The same things were measured in two ways. Each way mixes the same 10 hidden numbers, adds some noise and spreads widely along 6 directions of its own, which tell nothing about the thing.
Some things both ways: the first way, then the second way.
[-10  41 -13 -21 -41 -34 -32  11 -11  45  28 -53   7  22  20  24 -22 -22
  31]
[ -2  -2 -10 -17 -41 -14  21  15  -3 -16  16   7   7   5   1  -2   1 -22
   3  16   4  14   4]

[ -2 -23  18  -1  10  36   5  15  33 -25  17 -30   3   5   5  -9  43 -11
  -1]
[ 35  -9 -18  -7  -4 -20  -5  11  -1 -20 -15  26  13 -34 -32  -1  -2 -37
  12  42  41  16  20]

[  5 -11  31   8  25  -1   5   1 -19 -36  59  34   2  28 -23  -5  -7  -3
  -5]
[ 14  -1  13 -13  -6  -3   1  -2  -5  22   9 -15 -11  15   5   1 -11 -25
   7  -7   8 -23  -5]

[ 10  -2  -7   9  14  30  19  19   6  -5  55  50  11 -11 -20   5  42 -31
 -24]
[-17 -22   1  10   2  -9 -18  -1   7   1  -9   3 -34   9 -27   8  -4   1
  13 -21  12  16  33]

[-36 -12  12  19  20   3 -34  20   1 -26 -18 -43 -15  49 -32 -53 -12  19
  12]
[  3 -13 -18   2   5 -25  -1  15 -19  22 -11 -18 -14  15  -7  -6   6 -10
   0   3  -2  -1 -15]

[-17  -7  13  22   9  21  -8  22   2 -13  17  -6  -4  36 -25 -20  25 -13
  -6]
[  3 -13 -11  -6  -2  -7 -11  18   6  17 -14  -3  -2  19 -17  -9   7 -12
   0   1  -8  -4  -7]

[-19 -20   4  31  26  18  13  27  10 -23  59  25  39  17   2 -35  21  15
  11]
[  9 -39 -27  -2 -20   7  -9   7  -3 -41 -11   9  15   2 -33 -15   3 -30
 -12  18  -6  29  -8]

[ 13 -16  13  32  11  13  26  -2  -6 -36  14 -39 -15  29  24 -12 -18  22
  12]
[  4  22  22  -5 -11  11   7  15  21   3  26  14  19   5  -5 -11  11 -28
  20   8  23 -10  29]

[-51  52   8  -5  18  36  18  -4  -9 -11  31 -59  19  33  -5 -23  43  -7
  13]
[-21 -25   4   9  -4  26 -22  12  15  -9  47   0  12  30 -18 -31  13 -40
   3  -9  -4  -1  36]

[-12 -33  -6  25  24   7  21   3  12  -4  22  16  26  13   2 -18 -18   9
   6]
[ -1 -20 -13  -1  -5   6 -27  25   6 -13  26  11   9  15 -22 -36  10 -25
 -17  10 -22  -3  25]

[-49  46  19  19   2  40  11  19  16 -25  50 -70   7  43   3 -35  23  25
  39]
[-29 -21   7  29 -27  -2  13  14   8  -8   5  59  18 -24   6  10   2 -31
 -16  -5  -7  31  13]

[-33 -10  16  29  19  32   3  -8   6 -44  18 -46  34  50  -7 -43  44  -2
  13]
[  0   1   4   3  21 -16   4   8  -9  25 -24 -26  -5   8 -28  -1 -14   9
  12  -3   3 -19 -27]

[-15  21  -5  39  13  25   3  14 -14   1  19   8  -7  10 -16 -20  24 -31
 -21]
[ -8   0  14  -8 -18 -21  21  11 -21  41  -6 -34  -9  23  -8 -12   5 -20
  29  -2  -7 -21 -13]

[ 11  -7  -8  23  19  -1  15  45 -33 -28  -1 -43 -23  19   7   3   1   9
  -9]
[  2  10  15  -1   3  36   0  16  24 -33 -16  19  15  13 -21 -20  17 -21
 -15   5  11  40  -9]

[-14   8  15  77  21  13  -3  25  -4  -5  44   7  -2  -9  14 -14 -30  10
  20]
[-14  12  25  -4 -29   1   1  15  -3  22  32   4  16  -5  10 -25  12 -32
   1   6 -22 -22   0]

[ 10 -11   5  20 -10   0  -5   5  13   8  34  14   3  20   9   5 -12  -8
   1]
[  9  -3  -1  -9  -6 -17   7   9  -3  23 -15  -1  -2   4  -2   6  -1 -13
   6   6   1  -8  -7]

[-12   4   9 -22   8   4  12  -3   1   2   8  -9  -9  53 -19 -17  -1  -9
 -10]
[ -4 -17  -9   6   6 -24   9  11  -8  41  -4 -10 -16  22  15  12  -1 -16
   3  -7  -2 -13   2]

[-15 -14   9  22  28   0 -10  20 -10 -27  20 -11   8  34 -29 -20   2  -3
   4]
[-16  -8 -24 -13  -5 -19 -28   9   6 -11  10 -11  -7  18 -34  -5  11  17
   1  -6  11  34  10]

[  4   1   0  -5  -9  -2  17   0 -11   8  -8 -34 -20  16  10   0 -24 -29
  -2]
[  6   0   9 -11 -18 -18  10  12  -5  18  14  -4  -4   6  -4  -3 -11 -32
  20   6  15 -18  12]

[ 19  14 -13 -34  14 -22   4  15 -30  -8  38   3  -2  35 -32  42  19 -15
   4]
[ -1  -9   5   2   4  16  -2  -3   3  21   0 -33   4  21  -6  -9  15 -28
  22   1   6 -17 -13]

[  0 -13   9  23   0  -9 -16  13   2 -19  59  15  19  28  -8   7  -8  17
  14]
[  0  -4   1  -6 -14  18 -12  17  24 -21  32  16   1  21 -13 -23  13 -26
   3   8   0   0  58]

[  1  30  -9  16 -13  -8  -7  25  -4  25  80  -5  24   8  10  48   7  -6
  10]
[-15 -17  19  11   6  47   4  23  23   4  11  12  29  22   4 -33  11 -62
 -18  10 -26  -9   4]

[ 23 -28  17  20  -2  -5  18  12   7   9   9 -18  -6  22  44  -9 -27 -12
  -9]
[  1   5   4   6  16  -9  22  10   8  16  17   0   3   1  15  17 -28 -16
   5   7  19 -30  14]

[ -7   3  11  58 -20  -1 -34  20  15   6  59  -4  17  12  15   3 -12   1
  19]
[-15  27  21 -11   4   5  -3  18  21  32 -18  -8 -12  23   3  -5  12  15
  -3 -12 -16  -6 -10]

[ 17 -22  10 -21  32  -9  33 -11  -5  -4   4   1  -5  27  -1   3 -28  -9
 -19]
[  2 -27 -16  10  43   2 -32   7   8  12  15   2   4  23  -7  -2  -6 -19
 -30 -14  13   7 -10]

[ 12 -19  -9  -6  12  -2  41  11 -16 -15  15 -14  -2  32   7   5 -10   4
  -2]
[ -2 -21  14  12  42  45 -19   2  23  22 -33 -22  -6  41 -16  -6  -2 -18
 -12 -27  -7 -11 -43]

[-19  55  11   2  -2  13   5 -24  -9  12  61 -11  32  21   4 -21  15 -40
  -2]
[-24  -3  19   9  10 -14  18  12 -11  35  14 -15 -21  33  11   7 -23 -10
  -6 -33   3 -12 -19]

[  3  11   9 -20  14   2  42 -15 -18   6  27 -21  17  33  14  -2   6 -34
 -11]
[  9  35   1 -35 -34 -21  20  28   1   1  10   6  16  10   0 -12  11  -8
   2  17  13  17 -17]

[ -1  24   8  -9 -23   2 -23   5   2  13  65   2  28   6   3  15  32 -52
  -4]
[ 19   4   8 -18 -22  -6  18  22  -2 -13  13   2 -12  10 -12 -15 -18 -40
  13  19  16 -16  25]

Other things, the second way, with their names:
z639: [ 25  -6 -23 -39 -18 -35   6   1 -19   2 -12 -19  21 -12 -18   1  -3 -31
  13  45  22  13 -20]
z615: [ 26  25 -11  -5   9 -19  19  26   1  10 -23   5 -20   7  13  -1  15  11
  -6  20   0  -8  15]
z929: [  9   6   5  -7 -11  12   9  12  12  -3  47   1  36  17  -2 -18  10 -44
  14  12  26 -10  13]
z432: [-16   2   4  -4   6   1  15  11   6  14  -6  -7 -15  25  19   2   7  -6
 -10  -1 -17   7  17]
z835: [ 18 -11  -5 -19   3  -5  -7  -1   7   5  11 -22   4  27 -29   3 -27 -11
  19  -4  20 -28   1]
z576: [ 20  27   7 -17  -2  -9  -6   6   5   3 -11 -11 -32  -5  -6  -3   0  14
   9  14   0 -24  28]
z758: [-18 -48  15  45   7   2  11   1 -19   8  21  10 -21   7  -1   8 -45 -43
 -12 -33  -3 -26  -2]
z755: [  6  -4  -2  -3  12  34 -28  39  32 -26  36  16   3  36 -28 -41  -8 -25
 -25  -1  -8 -17  26]
z690: [-18 -22   3  17  31  10 -19  -9  15   2 -26   7   6  14 -26  16  -6  13
 -16 -31   3  31 -22]
z221: [-22 -32 -17  18  20  -2   3 -14  12  -1 -35  -4 -21  22  -4  35  -2  16
  -5 -27   5  39   5]
z106: [  8   3 -16 -29 -13 -14   0  24   5 -22 -16   5  11  11 -36 -13  11 -15
   0  24  25  51 -11]
z462: [ 10  10  -1   4  33  13 -15  13  -2 -18 -20  -6 -20  16 -12 -17  12   5
 -36  -7  10  33 -34]
z128: [ 11 -14 -14   0 -28   1 -13  36  11 -19  23  37  14  -7 -14 -24   4 -44
 -14  18   3   0   9]
z887: [ -7 -18  -3  -6   6  24 -21  15  21 -13  26   0  -6  45 -18 -20  -2 -18
 -12 -13  -7   1  29]
z349: [-10  22  15   3  18 -20   2  -2  -2  40   3 -28 -16  -7   2   7   2  10
  27   3   6 -30  23]
z254: [  3 -26 -11  22   8 -41  22  -4 -44  -5 -36   4 -33 -26  -2  21 -31   1
 -22   3  -9  11 -17]
z855: [-11  -3   6  -7 -21   4   2  14  11  -4   2  -2 -21  30  -9  -3  -6   0
   1 -19  -8   0   6]
z613: [ -6 -25   0  38  27  22  -7  14  -4  -5   1  10 -18  10   6 -17   6 -23
 -33  -9 -22  -5  10]
z123: [  3 -32 -19   9   0 -24   5  -8 -23 -16   0  -3  -2   1 -22  12 -21  -5
  -3  -5  10  15  -6]
z272: [ 32  38   7 -23  -5 -17  40  21 -12   1 -35  -4   2  -3   5  -2   5 -10
  -2  28  23  14 -41]
z674: [-13  16  40   9  30  20  10  19  10  47 -17 -13 -36  28  27 -15  -4 -11
 -16 -13 -42 -46  12]
z866: [ 11 -25  -1   5  32  21 -27 -13  -3  -7  -8 -33  15  16 -44 -11 -16  -7
  -6  -8   2 -14 -41]
z118: [ 19 -21 -18   8  10  30 -22  38  18 -34  15  36  31  15 -26 -34   1 -46
 -43   8   6  16 -28]
z305: [  0  -8 -23 -24 -11 -26  16 -11 -21  -5 -39 -46 -21  16 -12  24 -23  31
  -3  -1  -8  11 -55]
z562: [ -5 -24 -22   5  39  -4 -10 -14 -11  14 -18 -42 -13  35  -3  12   1  20
 -16 -17 -10   9 -26]
z387: [-10   4  19  20  21  14  12  11  11  -4 -28  26   0  -3   3   6   3  -9
 -24 -10   6  33 -18]
z522: [ 29  -7  -2  -1   0  13  -1 -10  -5 -29 -12 -25 -12  16 -33  -2 -11  -1
  12  -7  19  -8 -18]
z926: [ 22  28  26 -14   5   1  -7  19  -5  37  16 -20   8   0  -5 -43  29 -41
  27  33  -1 -45  31]
z47: [ -6  -4   5  22  -3  -4  -4  12 -12 -20 -15  25 -17 -25  -9  -8  -4   5
 -32  -1 -24  12  -6]
z100: [ -4 -24 -12   8  -2  -5   6  -7  -4  -9 -12 -17 -15  26 -21  12  -4   7
  13 -15   3  11   9]
z591: [  1  17  13  12  16  27 -22  29  25 -16   4  50  17 -15   4 -33  32 -17
 -42  17 -19  21  25]
z72: [-11  17  22  11  13   4  27  20  -3  21  18   1 -12  12  35 -10  -9 -10
 -22   2 -34 -36  20]
z787: [ 17 -30 -18  11   1  -9 -25 -11 -24  -5 -11 -37 -15  -2 -43  -8   4  -7
  21   0  11 -12 -16]
z531: [ 34  -3 -19 -34 -12   5   4  11  17 -23 -25  12  42   9 -23  -8  19 -30
   1  36  22  39 -15]
z166: [ 10 -26  -7   5  -6   4 -25   5  -6   4   6   1 -12   6  -6 -14  10 -35
 -11  -3  -3  -1  -3]
z611: [-18  14  27  11   8 -13  13   2 -11  42 -30 -15 -30   2  15  12  -4  13
  -7 -20 -14  -8 -32]
z260: [ -2  11 -12 -16  12 -28 -12  18  -4  10  38 -18  -5  22 -12  -9  -4   0
   3   1  28   0  15]
z540: [-13 -11  -3  11  24  -6 -12  10   2  19 -19   4 -17   6   1   4  -2   1
 -23  -8 -15   4  -7]
z327: [-17 -10   8  12  18   9  -7   6  -4  -5   4 -19  -8  31 -26 -15  10 -13
   4 -20  19  28  -8]
z338: [  4   7  24  12  35  19  -6   4  12  20 -29   2 -35  25  10   7  -7   9
 -29 -34  -8  -4 -21]
z813: [-24 -20 -19  11  30 -22 -15  -5   0  -3  16  -9 -14  18 -15  24 -24  25
 -12 -26  17  18  12]
z51: [-11 -41  -5   2  -8  -6   7  -5  -7  17   5  -9   9  23  -2   5  -6 -40
   8  -2  -9   1  10]
z71: [-17   8  19  19   6  16  -7  34  21  -1  38  32   7  -1  -3 -23  -2 -31
 -12  -1   3 -15  31]
z306: [ -3 -22 -13   9   4  11 -14   5   7 -20  30   6  28  12 -19 -10   8 -31
  -7   0  23  23  -2]
z210: [-17 -10 -15 -13  -9 -21 -21 -16   4 -12 -32 -14 -23   6 -33  23  11  31
  10 -15  24  65  -7]
z230: [ 15  -1 -19 -15  37  24 -22   8  31 -11 -13 -24 -18  65 -19  -1  14  13
  -8 -20  25  24  -2]
z624: [-19  23   8  -5 -13   3   6  41  21 -11  -9  19 -21  25 -11 -17  11  17
 -17 -11 -14  23   7]
z726: [  9  17  12  -4 -25  11  -3  34  11  -5  21  31   6  -4   8 -31  14 -30
 -18  14 -14 -13  12]
z197: [-37 -15  14   4  -8  25 -28  12  28  -5  14  13  -4  20 -21 -15   8 -20
  -8 -20  -8  25  15]
z616: [ 24 -14 -11  19  50 -13  -7  32  -3  23 -27  28   2 -10  -5  -8 -13 -26
 -36  18  -1 -12 -13]
z972: [  1   3   0   5  20  -8  14   8   0  -5   2   7   1   3   1   8  -7 -15
  -8   5  27  21   3]

Some of these things the first way, each followed by its name:
[-40  12 -15 -23   1   4   3   6  10   7  20 -52  35  15  12 -10   7   4
  42]  z47
[ 25 -26   1 -19  20 -20  16  18 -34 -26  22  25 -21  38 -26  15 -11  -6
 -22]  z338
[-19   1   6  14  15  17  18   3  14  -8  57   4  35  11   9 -23   1   8
  14]  z611
[  7   3  -1  10   4 -19 -44  47 -11   2  22 -27 -23  10 -16  55  -3   9
  14]  z591
[  0 -36   1 -12 -17 -17 -16  22   6  11  -7 -32  -7  10  16  14 -18 -10
  17]  z576
[-19  -8  26 -17   4   7 -43  10  16 -21  30 -11  18  67 -21 -21  51   5
   8]  z615
[  5  45 -38 -57 -22 -13  39 -20 -26  40  -7 -41 -13  15  15  12 -21 -45
   7]  z758
[ 14 -22  -3  -9   7 -11  24   7 -25  -3  11  -8   8  29  -2   9   7 -39
 -15]  z755
[ 15 -31   3 -16  20 -10  26  -3  -3 -23  18 -14  23  31  16 -12  -6   2
  -8]  z272
[-37  -6  23  40  -3 -10 -46  35  -3  -4  44 -12  32  33  10 -43  -1  -5
  17]  z305
[-15 -24 -16  25  32  22   8   8   9 -24 -16  -2  -3   1   2 -45   9   7
  19]  z787
[-19  -7   9  10   2  -7 -34  33   4  -1  20 -26  -4  29 -20  -3  -9   5
  10]  z540
[ 15  -8  -2 -21  22  -9  31   1 -17 -16  21 -10   5  34  -5   0   6 -17
   4]  z118
[-16 -21  33  -6  35  25  18   8 -11 -49  -1 -24  -3  67  -2 -63  32   6
 -25]  z230
[-31 -14   1  21   4  -8 -46  24  16  -8  23 -11  23  13  -8 -37 -18  16
  19]  z254
[ 14 -18 -24  49 -11   2   3  34  19  35   6   1 -17 -42  46  -2 -49  -7
  -1]  z210
[-28  42  11 -14 -11  12 -30  27  -1   0  54 -29   9  56 -19  -5  56  -3
   7]  z221
[ 42  -3 -25  11   1 -18  16  20  -3  16  51  22   3 -12  19  40 -16  -5
 -12]  z387
[ 12 -19 -21  -1   7 -16  22  29 -27   0  11  -1   1  35 -17   3  -4 -21
 -16]  z624
[-27   0   4  14  10  27  44  18 -18  -8  -6 -32 -10  32  15 -51   6 -17
 -10]  z855
[ 19  26  -9 -21  -5 -18  -6  24 -31  10  24 -33 -16  19 -23  51  14 -44
   1]  z71
[-29  35 -11  12 -13   9   5  32  -6  16  24 -66  -5  -1   7  10 -14 -14
  20]  z197
[-14   4   7  20   8 -10 -36   0  10  10  51  23  32  32   8 -12   3  13
  10]  z562
[ 15 -31  23  14  11  13  39 -14 -20 -28   9   0   0  45  11 -18   8 -29
 -20]  z835
[-14   9 -18   4 -12   9   3   7 -12   9 -19 -36 -14  39  19 -28   7  -4
   3]  z100
